The rows come from 4 hidden closed curves, with some noise, and rows from the same curve form a group. Each curve winds through 4 dimensions. The rows are also pushed far along 3 directions, which tell nothing about the answers.
(in the rows, 128 means zero)
Some rows, each with its group after it:
[100 163 152 134 127 161 112 165 146 175 200 217 144 169 110 133] => daru
[143 170  86 203 118 100 133 142 169  88 100 188  75 167 184 140] => Filad
[134 149 120 194 124 132 130 133 113  67 136 163  85 145 171 102] => lipan
[120 159 115 141 107 114 106 127 178 143 127 184 126 187 124 159] => lipan
[122 155 137 143 125 148 115 153 146 151 204 201 147 166 121 112] => zul
[109 149 153 102 124 121 113 120 139 163 183 136 123 163  95 106] => zul
[ 87 165 117 140 127 156 123 155 128 137 185 199 135 180 133 101] => Filad
[154  97 135  66 130  96 109 114 150 169  97  52 170 101  81 148] => lipan
[156 138 117 196  99 121 151 150 179  79  81 160 130 121 168 180] => zul
[111 136 105  80 113 137 141 142 180 195 137 182 193 158 106 181] => Filad
[123 129 105  76 125 126 124 139 172 203 114 171 182 148 103 189] => lipan
[130 119 131 162 123 136 166 139 109  80 103 106 107  80 164 131] => Filad
[133 107 157 136 148 143 119 128  69 100 156  76 113  87 125  71] => Filad
[ 99 130 177 159 133 154 105 103  52  64 145  84  67 120 124  61] => zul
[129 128 157 135 142 135 123 132  98 122 179 105 114 116 120  77] => zul
[140 108 116 108 157 137 118 125  86 142 144 118 131 109 129 100] => Filad
[107 103 148  69 144 141 123 124  99 173 124  83 150 101  88 128] => lipan
[135 137 150 107 130 125  97 134 150 166 187 139 158 156  89 108] => zul
[114 128 120 145 140 143 133 100  80  89 129 134  83 137 156  94] => lipan
[136 111 128  78 150 105 117 121 128 188 111  97 131 106  99 148] => daru
[129 133 151 150 123 148 130 143 119 111 161 140 132 122 131 110] => zul
[164 134 135 177 117 113 121 133 146  95 120 136 106 127 148 135] => Filad
[147  98 139  73 135 105 105  99 124 159 105  56 148 109  86 131] => zul
[139 127  85 145 126  91 167 128 147  98  49  87 100 105 166 151] => Filad
[110 150 124 192 108 156 165 143 125  74 127 187  99 134 179 138] => lipan
[123 153 140 186  95 155 125 146 156  84 164 195 147 164 144 127] => daru
[145 113 106 143 104 123 166 129 157 105  80 135 152 108 153 178] => daru
[138 118 147 144 149 119 107  98  70  88 125  73  65 110 131  75] => Filad
[117 103 126  84 148 142 121  91  69 135 140 100 122 123 119  95] => lipan
[123 163 145 187 106 119 116 131 154  82 126 150  87 161 141 126] => daru
[152  96 150  79 140 117 124 139 133 178 121  68 170  78  89 145] => daru
[121 161 139 126 124 134  95 160 172 188 185 211 150 180 102 148] => daru
[116 113 112 115 132 122 147  89  99 109  85 101  92 121 143 132] => lipan
[171  90 100  74 152 107 121 133 143 193 108 109 177  93 112 161] => daru
[132 129 140 160 113 145 148 127 129 103 124 161 114 120 153 153] => Filad
[118 122 156 161 128 162 118 130  81  84 146 124 113 115 135  96] => zul
[115 161 107 196 106 140 139 123 136  72 118 201  85 170 178 137] => daru
[178  99  84 103 151  92 154 125 133 155  86  99 134  87 151 153] => zul
[135 149 124 210  95 138 146 138 154  44 114 173 112 146 176 134] => daru
[144 108  91 109 128 102 148  90 130 124  67 101 115 120 146 158] => lipan

New rows. What belongs after each?
[110 143 141  99 117 122 108 112 156 164 149 148 135 170  96 136] => zul
[120 154 116 197 104 147 157 148 153  85 114 208 110 145 177 165] => zul
[148  94 134  81 117 104 118  98 140 134  92  55 165 107  94 142] => daru
[102 149 166 187 129 171 134 150  83  78 172 157  88 124 152  85] => daru
[151  99 103 129 132 124 143 119 118 113  64 113 132  91 152 160] => zul
[143 146 129 178 121 127 151 163 156 114 117 166 113 111 160 159] => daru
[108 148 131 129 114 148 132 159 166 161 141 190 159 148 121 168] => lipan
[110 167 153 178 117 163 125 159 133 114 206 205 122 166 139  99] => zul
[100 108 168  74 171 157  99 126  50 184 186  93 122 102  79  74] => daru
[123 131 171 122 128 163  84 138 115 152 220 171 161 157  91  94] => Filad
[135 113 145 155 124 135 120 121 100  82 107  95 115 102 136 119] => zul
[107 133 118 156 168 141 123 119  38  84 143 107  54 119 161  44] => Filad
[131 102 126 131 126 140 158 118  98  92  98  96 121  88 149 130] => daru
[106 125 129 113 147 133 126  99  80 128 135 114  83 133 129  97] => zul
[115 121 127 105 160 131 103 113  74 145 134 107 103 126 117  94] => lipan
[120 131 129 137 149 147 125 141  93 138 150 150 109 117 139 110] => daru
[108 153 155 164 104 141 112 119 134  89 168 157 113 173 123 100] => lipan
[144 119  93 151 154 101 140 116  99 104  58  95  69  96 166 129] => lipan
[128 147 106 157 139 130 118 142 126 126 127 177 102 146 152 127] => lipan
[116 132 112 149 146 114 140 129  96  89 103  82  81 110 153  86] => Filad
[172  99 139 116 126 105 124 114 144 134  99  93 139  96 117 162] => Filad
[105 127 170 110 147 156  86 142  79 149 195 110 138 127  85  68] => lipan
[104 109 161 138 128 142 135  93  56  56 114  50  83  96 130  76] => daru
[ 77 125 139  80 147 166 126 127  74 157 179 121 146 133 100  78] => Filad
[112 133 135 111 110 152 101 119 137 136 174 168 170 173 101 120] => daru
[117 126 139 130 120 121 163 116 123 107 102  97  95 108 140 137] => zul
[170 103  98  68 116  82 117 102 192 177  82 101 182 133  98 185] => lipan
[170 118 126 144 118  87 134 132 174 117  75  89 131  97 129 165] => daru
[130 139 101 112 133 130 120 151 152 170 155 176 168 154 124 132] => Filad
[115 122 111 121 127 143 139 113 112 124 120 149 124 136 139 136] => daru
[110 119 128 114 165 134 103 113  62 136 133 103  84 123 122  83] => lipan
[143 110 123 117 123 101 150 121 140 115  76  63 129  90 128 148] => Filad
[153 133 123 108 108  94 111 137 209 171 107 133 179 146  97 183] => lipan
[ 74 112 147  60 154 171 121 111  53 164 176 103 140 126  91  79] => Filad
[146 109 106 100 137 129 121 121 129 149 125 132 160 126 123 139] => daru
[135  95 114 100 143 104 181 104  96 122  68  50  91  68 150 138] => zul
[145  88 158  75 153 127 121 128 101 169 132  48 156  66  86 116] => daru
[114 120 128 121 135 149 150 143 110 130 140 128 145 108 137 121] => Filad
[112 164 159 197 122 137 103 122 105  70 164 161  59 166 142  82] => Filad
[129 107 123  78 133 122 112  89 108 150 137 102 141 140 103 116] => lipan
[148 111 131 106 139 127 106 129 118 144 148 109 154 116 109 111] => lipan
[ 90 164 168 186  97 170 128 139 122  74 188 184 116 167 137  98] => lipan
[147 147 117 129 124 106 114 150 188 175 124 175 142 154 121 174] => daru
[102 152 138 163  93 161 141 138 157 100 153 200 150 166 140 149] => daru
[117 145 119  97 132 132  89 128 150 185 175 183 156 186  97 127] => Filad
[123 142 107 144  89 122 168 125 189 114  84 176 139 149 154 201] => lipan
[129  95 163  75 129 122 108  99 103 140 133  41 150 104  78 105] => lipan
[145 112 155 157 145 136 117 120  67  80 143  83  90  91 138  70] => Filad
[109 130 157 110 144 140 120 136 101 156 151 116 113 115 106 114] => daru
[143 112  90  98 119 101 147  97 157 141  71 118 138 129 136 175] => lipan
[132  88 113  50 121 120 150  99 142 173  92  92 179 109 103 174] => lipan
[ 98 144 147 112 118 168 127 146 135 165 198 201 166 164 109 129] => zul
[ 92 177 150 215 117 174 139 160 106  75 179 222  76 158 173 103] => daru
[163  91 115  82 154  86 119 108 115 158  70  43 115  78 115 141] => daru
[126 133 160 125 124 135 120 151 145 153 157 135 151 119 107 136] => daru
[168  96 126 124 137 108 140 133 127 115  96  62 140  70 135 131] => Filad
[110 139 158  92 115 134 114 139 163 181 156 147 166 147  83 157] => daru
[157 126 102 103  83 104 122 125 230 158 101 164 216 165 107 207] => daru
[134 152 131 203 113 128 133 126 127  54 129 152  78 142 171 107] => lipan
[114 122 170 150 155 140 104 115  41  76 160  58  70 100 126  30] => Filad
[153 127  74 143 142 107 148 143 144 127  90 139 124 113 167 145] => Filad
[146 112 157 114 136 118 105 130 123 142 139  79 139 104  98 115] => daru
[152 131 137 114 112 117 126 163 198 176 135 151 187 124 103 182] => daru
[138 137 115 129 140 125 125 150 144 164 136 168 131 129 133 150] => daru
[113 164 171 218 120 151 121 154 104  59 170 153  71 136 149  80] => daru
